The same things were measured in two ways. Each way mixes the same 10 hidden numbers, adds some noise and spreads widely along 6 directions of its own, which tell nothing about the thing.
In the rows, zero is written as 128.
Some things both ways: the first way, then the second way.
[137 119 149 131 143 131 135 117 139 134 138 134 131 107 125 126 133 100
 105 125 124 128 151 114 124 119]
[159 136 156 130 179 126 151 143 174 120 114 131 134 208  99 150 163]

[150 151 139 149 169 115 159 150 134 162 106 116 107 136 108 137 140 165
 112 121 132 156 103 112 138 104]
[135 115 152 134  28 143 146 143  91 108  87 111 119 106 119 124 127]

[107 130 123 127 180 102 122  99 139 148 161 112 165 151 121 137 135 169
 112 136 128 122 129 116 125 116]
[138  93 142 103 146 125 133 104 157 127 125 124 130  88 134 144 120]

[127 109 124 147 123 135 175 137 128 197 101 159 108 150 145 152  89 115
 141 108 120  81 135 116 121 132]
[102 143 114 165  92  88 121 183 138 123 146  90  76 192 135 137 187]

[135 125 141 105 134 118 112 107 111 111 147 113 132 122 150 118 126 150
 111 137  98 122 148 129 106 103]
[120 127 115 109 205 126 118  65 184 138 137 146 140 119 125 134 117]

[125 150 116 131  68 150 110 144  82  86 113 123 133 142 137 125 133 131
 118 155 110 109 122 143 132 131]
[133 152  86 169 139 124 128  96 120 152 121 211 171 122 122 107 146]

[133 151 141 151 147 107 146  76 122  79 115 107 148 151 132 118 121 130
 106 126 127 125 136 149 105 120]
[110 144  81 141  85 134 141 115 113 160 123 161 158  53 165 114 129]

[160 161 165 168 149 104 157 118  90  84  58  99 143 192 116 102 127 144
 120 138  64 112 130 147 109  73]
[147 115 167  98 128 160 179 150 154 126 191  67 156 100 112 139 117]

[114 157 123 127 122 138 140 144 104 131 115 126 127 141 131 164 137 116
 101 143 118 120 136 104 150 143]
[126 118 173 150 116 109 133 140 128 125 117 120 126 149 134  98 152]

[135 119 138 144 141 123 118 117 173 124 164 134 121 101 118 104 139  92
 122 122 135 113 134 143 106 114]
[119 102 105 121 101 144 138 146 106 122 198 106 103 121 157 134 138]

[156 127 144 166 143 116 138 131 146 145 125 126 126 131 130 117 139 125
 125 108 143 140 121 118 132 122]
[169 144  67 149 125 141 180  92 127 130 134 180 169  78 154 144 165]

[118 131  95 111 120 153 102 139 127 175 139 163 108 123 122 167 124 114
 106 171 101  89 148 100 111 144]
[128 115 174  41 154 173 103 149 161 129 133  40 119 120 122 126  85]

[127 131 138 108 111 108  93 121 111 124 100 148 138 145 141 116 138 132
 113 140  98 122 151 129 102 126]
[ 75 160  53  76 105 180 133 173  87 165 116 165 123 131  89 136 141]

[126 158 115 137 138 114 136  98 122 113 117 101 142 157 146 126 117 156
 126 144 117 125 118 136 117 138]
[148 132 165  94 110 134 129 117 128 123  88  88 140  98 116 108 121]

[154 138 150 112 134 124 118 125 139 115 110 150  87  95 118 126 146 107
  81 130 112 151 159 125 100 103]
[197 134 146 159  53 144 150 189 111 116 137  74 153 171 104 128 142]

[112 134 128  39 131  94 118 124 119 134  82 133 115 118 141 147 146 144
 112 125 110 152 157 137 105 136]
[132 119 150 171 189  71  87  75 187 134 108 169 138 134 124 110 138]

[146 144 139 157 181 113 149 125 119 143  93 110 120 165  95 159 120 178
 113 131 123 135 122 122 118  95]
[108 139 116 122 145 130 142 147 137 142 131 150 127 119 124 151 144]

[133 131 150 119 135 118 138 132 154 115 124 150  92  98 116 143 150 115
  71 118 125 169 143 113 133 104]
[145  77 152 178 114  98 114 102 160 135 116 148 136 131 128 109 130]

[169 114 136 137 147 145 136 137  88 124 145 107 114 136 142 155 110 176
 101 137  89 120 135  88 139  94]
[124 143 109 147  45 130 156 126 111 124 192  83 121 106 171 119 136]

[111  97 102 173  96 168 139 132 114 127 170 117 153 138 122 144  90  98
 162 125 172  51 125 156 132 143]
[108 157 132 140 142 130 123 140 120 136 142 141 151 138 127 118 122]

[122 124 132 150 160 106 182 117 125 160 120  98 138 152 124 125 102 156
 157 102 152  93 111 159 119 106]
[113 140 143 134 136 128 136 120 147 123 103 129 138 111 115 135 126]

[142 176 136 122 154 109 131 111  89 117 116  73 157 146 132  93 132 205
 120 166 107 140 101 138 111  92]
[118 113 167 131  87  97 125 118 124 102 107 119  89 185 116 143 132]

[130 146 138  85  93 116 121 154 140 151  92 141 103  94 126  90 164 102
 134 124 130 139 123 157 107 130]
[114  86 160 131  91 137 126 116 116 107 162 106 109 127 146 117 110]

[159 172 132 204 129 143 162 144 136 117 103 101 105 142 113 114 127 106
 133 140 119 112  90 140 124 119]
[117  92 139 137  80 109 104  69 119 112 151 128 114  65 185  99 108]

[159 149 126 138 158 134 131 158 122 141 120 114  84 119 116 172 135 151
  96 140 115 146 124  85 135 119]
[134 141 114 135 127 134 137 112 118 126 143 142 127 107 158 111 155]

[182 128 166 151 161 134 146 152 107 111  95 125  97 133 133 173 144 119
  73 118  74 161 156  65 153 100]
[122 153 137  91 115 177 181 135 127 135 151  98 142  95 133 108 145]

[126 133 126 134 119 128 111 105 118 111 123 119 156 137 140 139 131 103
 130 134 133 122 142 125 123 162]
[123 122 167 114  73 113 140 136  98 118 169  59 125 101 176  95 123]

Other things, the second way, with their names:
<123>: [ 84 162 109 131 127 120 124 112 110 142 167 157 144  92 157 128 107]
<674>: [145 110 183  99  95 166 151 160  90 112 101 111 123 157  81  97 148]
<530>: [155 128 103 188 125  96 121 128 148 128 133 159 157  95 132 153 141]
<676>: [145  88 156 118 119 164 167 121 145 140 173  78 169  57 169 114  94]
<297>: [122 123 153 139  81 131 151 141  94 123 129 110 136 120 124 105 137]
<42>: [193 134 182 158 148 121 156 141 155 103 125 137 153 174  92 138 160]
<395>: [118 174  88 125  93 140 141 148  97 150  87 170 133 178 107 112 168]
<710>: [ 60  89 196  93 166  93  66 111 160 114 128  97  46 159  92 118 118]
<655>: [168  95 127 164  93 102 116  97 165 117 142 132 131 118 169 131 135]
<819>: [190 148 126 137 164 120 164 152 136 111 207  86 144 186 142 144 172]
<19>: [143 103 123 118 115 120  99  72 136 111  83 151 125  92  99 129 116]
<162>: [195 137 139 126  90 148 151 143 117 119 136  86 174 110 120 121 128]
<766>: [150 176 180 100 138 123 157 164 144 113 102  86 124 156  92 142 161]
<60>: [177 166 143 130  75 156 146 153 125 127  76 123 182 173 107 131 114]
<725>: [ 63 128 104  78 205 127  97 100 160 155 124 164  98 115 124 141 126]
<568>: [112 144  76 145 178 118 132 128 116 136 154 160 127 108 101 136 169]
<158>: [187 145  81 129 195 132 158  72 184 146 106 157 199 142 115 153 134]
<515>: [120 143 133 125 135 135 134 147 129 135 166 106 135 156 150 123 128]
<357>: [ 82 107 138 135 131  85  89 101 156 135  80 144  98 141 120 133 121]
<465>: [159  96 113 179 182  79 114 117 121 121 174 166 127 193 119 123 173]
<185>: [119 130  87 186 107  63 132 106 116 126 157 179 102 174 182 125 191]
<259>: [116 116 122 175  72  89 158 100  88 120 207 113 130  77 198 107 138]
<40>: [ 80 121 133  86 122 136 119 142  93 132 123 116  95 142 100 122 129]
<562>: [158 139 133 155  39 106 122 145  75 110 101  85 126 141 113  89 159]
<34>: [ 96  98 105 168  67  86  96 124  88 136 155 178  97 142 149 107 146]
<397>: [ 84 133 144 114 111 127 135 103 112 143 124 133 116 140 140  84 139]
<65>: [ 42 128 138 134 168  78  83  70 125 123 108 172  72 153 120 103 141]
<500>: [144 159 114 163 102  90 110 143 104 120 121 142 127 185 114 115 169]
<457>: [163 134 136 129 137 164 160 157 133 112 135  90 152 137 122 131 146]
<596>: [135 186 122 117 138 156 151 127 106 124 136 125 183  78 134 120 122]
<572>: [128 142 113 159  22 117 139 151  58 118 152 118 118 139 143 107 152]
<580>: [ 81 167 100 122 200 130 139 133 128 144 169 167 121 117 125 130 162]
<413>: [147 135 157 154 125 135 154 159 135 123 124 120 150 120  86 121 157]
<249>: [ 35 132 144 147  85 100  99 112  91 131 135 139  97 153 153  94 110]
<48>: [158  97 113 110 120 153  98  87 108 114  53 172 149 149  63 118 113]
<154>: [139 135 117  93 108 190 159 136 141 133  88 133 146 119  66 131 137]
<6>: [160 143 135 151 127 113 145 169 123 131 119 134 137 172  88 123 181]
<485>: [134 170 139 120 117 134 115  99 112 108 108 159 150  93 130 123 113]
<204>: [135 132 124 146 121 115 125 112 110 116 146 168 124 157 143 115 154]
<406>: [201 148  93 164   4 183 172 180  82 151 108 146 203  76 127  98 146]
<96>: [171 142 169 148 107 117 157  94 107 110 108 137 188 135 157 106 119]
<440>: [157 148 190 158 104 133 149 145 133 113 154  83 159 138 160 104 123]
<611>: [149 138 100 202  52  89 123 106 100 127 135 176 149 142 148 112 143]
<760>: [ 99 104 123  85 148 179 166 138 132 153 206 105 139  53 203 122 112]
<661>: [172 164 107  57 203 185 178 157 138 135 124 127 156 206  62 149 171]
<523>: [137 182  89  69  74 196 158 187  81 126 151  77 147 111 133 147 121]
<197>: [166  91 137 148  70 100 109  81 146 125  63 165 139 133 119 120 127]
<659>: [126 117 150 126 148 129 107 167 149 148 135  95 151 144  83 123 112]
<70>: [146 163 117 125 204 128 160 154 150 135 142 138 144 154 100 147 183]
<716>: [194 141 131 151  57 145 177 168  91 136 138 149 180 113 157 113 159]
<403>: [ 67 141 120  84 115 157 129 138  76 148 162 156 104 152 151  90 137]
<584>: [ 85 126 136 143 161  89  94 153 134 127 117 112  68 220  86 117 177]
<125>: [ 85  87 101  64  84 157 114 124 101 151 166  97  96  42 202 124  94]
<365>: [ 97 130 116 101 125 140 125 122 131 144 112 127 125 113 129 129 119]
<742>: [131 113 157 125 139 119 124 114 144 123  85 149 119 133  97 124 141]
<61>: [121  92 191 145 120 111 108  64 153 113  80 135 138  58 135  92 101]
<152>: [150 133 116 124  98 119 126 144  90 131  99 131 133 170  96 111 159]
<269>: [102 153  62 154 147 136 136 108 115 139 162 216 142 116 136 147 142]
<517>: [132 141 101 119 121 137 131 124 116 142  99 158 145 118 112 120 144]
<780>: [158 177  96 116  98 181 168 203 124 136 139 122 144 148 110 161 160]
<718>: [137  75 237  96  30 142 102 146 134 106  99  36 107 138 142  85  81]
<592>: [179 133  67 162 115 149 197 152 104 147 204 168 172 124 162 136 182]
<442>: [132 135 120 110 123 140 133 138 125 136 134 117 139 144 120 115 140]
<135>: [106 136 137 114  70 131 142 132 113 134 149  99 114 123 152  97 140]
<341>: [ 61 147 113 105  58 134 121  72  72 144 123 167 128  50 194  77 102]
<12>: [ 78 120  84 139 121 162 148 100 102 150 195 180 131  47 205  96 131]
<198>: [139 119 103 126 113  98 122 145  90 148 137 160 118 157 113 109 176]
<642>: [133  93 178 145 109 129 126 159 124 124 130 112 121 102 101 105 138]
<704>: [118 141 130  97  64 163 135 140 106 125  81 125 126 150  90 125 118]
<719>: [148 146 158  93 168 149 171 124 123 124 163  92 162 112 152 113 135]
<634>: [115 152 125  61 158 189 166 180 110 133 127  97 127 134  89 131 157]
<707>: [ 81 126 125 122 113 125 138  99 116 135 157  96 124  60 184 105 117]
<318>: [154  81 220 136 151 115 116  88 194 115 124  84 153 121 137 114  80]

Some of these things the first way, each followed by its name:
[136 136 119 143 116 119 146 140 115 149  69 132 115 164 126 145 112 150
 135 128 120 120 117 129 121 134]
<70>
[141 147 139 125  96 139 115 167 142 118 107 146 105 106 124 130 181  82
  92 135 111 163 131  97 156 145]
<674>
[124 120 142  79 102 117 120 123 112  98 127 104 130 105 167 130 132 141
 117 128 107 162 138 108 139 149]
<397>
[109  83 116 128 144 127 108 108 140 155 196 113 147 113 139 135 100 140
 163 125 147  79 131 135 107 137]
<819>
[122 136 123 117 138 111 146 136 140 145 113 119 123 135 123 127 139 155
 122 128 131 142 112 120 137 129]
<742>
[109  79 114 118 169 117 113 117 155 167 163 157 132 126 100 170 131 130
 118  98 173 107 155 125 125 119]
<530>
[117 123 106 118 102 130 139 113 156 161 116 151 140 126 137  89 133  84
 143 143 121  85 130 142 112 148]
<655>
[139 122 137 161 134 130 135 120 114 120 121 107 140 144 121 136 117  96
 164 104 166  89 136 163 112 141]
<596>
[193 125 133 193 127 134 160  90 142  69  75 120 138 143 119 114 119  88
 116 118 131 144 133 121 131 135]
<766>
[117 150 133 136 120 113 149 127 114 118 121  97 140 144 136 118 124 153
 139 120 137 125 104 152 130 125]
<297>
[174 101 164 159 138 137 119 138 148  97 132 136  93  81 105 148 131 103
  96 109 146 168 144 107 134 113]
<611>
[152 154 155 156 120 123 147 134 115 127  87 114 124 138 134  91 128 119
 134 136 101 128 117 141 116 109]
<704>
[113 134 133 114  99 110 105  91 139  86 144 116 149 115 147  91 135 131
 129 125 142 137 124 160 105 142]
<40>
[169  99 164 162 162 132 146 143 129 125 124 124 106 122 131 177 118 121
  99 115  97 151 150  65 150 118]
<135>
[125 117 126 137 105 138 100 130 142  99 144 131 134 115 113 126 143 104
 112 141 133 131 129 128 128 132]
<34>
[140 160 150 149 142  98 124  97 124  66 121 113 123 146 132 114 146 134
 108 107 130 128 137 171  92  99]
<568>
[108 151 121 139 163 101 134 102 128 132 165  77 161 161 138  91 129 184
 148 139 116 100 102 158 107 101]
<19>
[150 164 156 110 114  96 116 132 132 120  47 144  98 127 127 121 155 121
 103 125 107 177 138 131 101 131]
<517>
[152 115 109 153 124 145 118 128 126 115 129 108 154 132 113 125 135  88
 157 132 158  86 131 149 126 151]
<485>
[119 105 101  94 102 153 135 127 119 130 149 125 134  97 132 143 119  90
 137 128 153  92 146 142 130 156]
<440>
[126 143 136  98 138 129 105 113  89 135 130 121 139 120 131 138 127 137
 107 156 115 123 154 117 112 119]
<60>
[137 141 119 140 112 134 165 175 125 158  83 134  97 133 114 158 148 122
 114 116 145 141 110 107 166 137]
<61>
[111  79 117 143  96 141 149 115 151 103 159 149 158 131 139 119 137  60
 131  84 162  83 155 145 154 137]
<413>
[131 130 140 128 122 116 129 139 143 156 122 137  95 122 153 151 124 130
 127 100 142 144 126 116 125 150]
<562>
[136  67 101 167  98 174  93 128 109 101 189 127 158 123 112 167 104 116
 135 133 178  87 138 116 154 145]
<123>
[106 153 106 107 155 122 127  97  86  83 168  77 170 169 141 123 126 194
 111 173  74  86 122 141 124 100]
<710>
[132 149 130 149 156 123 135 146  97 158 117 112 113 156 119 170 109 193
 109 150 108 130 112 104 128 105]
<365>
[157 137 150 157 163 135 122 121 111  82 146  74 141 123 125 157 125 143
 109 138 130 158 130  93 144 135]
<341>
[164 145 161 195  98 141 127 120 113 119 114 146 111 124 140 104 111 108
 104 128 127 136 128 123 109 109]
<158>
[104  87 112  96 139 118  96 137 142 174 166 144 133 120 131 163 126 153
 129 119 144 117 139 106 126 145]
<162>
[ 62 144 105  16 168  95  89 111 108 179 157 114 163 136 142 161 151 185
 115 164  98 112 160 120 109 137]
<760>
[119 148 137 104 133 105 121 131 115 160  97 112 135 133 143 123 128 159
 135 140 117 144 121 121 114 141]
<185>
[134 140 157 107 145  99 102 120 139 111 101 127 121 119 122 118 156 136
 105 131 105 159 145 128 104 114]
<592>
[122 113 123 128 107 141 123 125 130 141 139 133 119 109 132 140 107 104
 139 130 142 102 139 139 108 141]
<515>
[ 97 110 115  98  69 112 123 164 125 173  50 175  89 145 120 154 108 135
 145 122 130 108 129 150 105 141]
<659>
[126 165 163 178 131 129 113 165 147 159 161 127  96 109 117 117 151 122
 116 123 136 132 100 126 113 104]
<48>
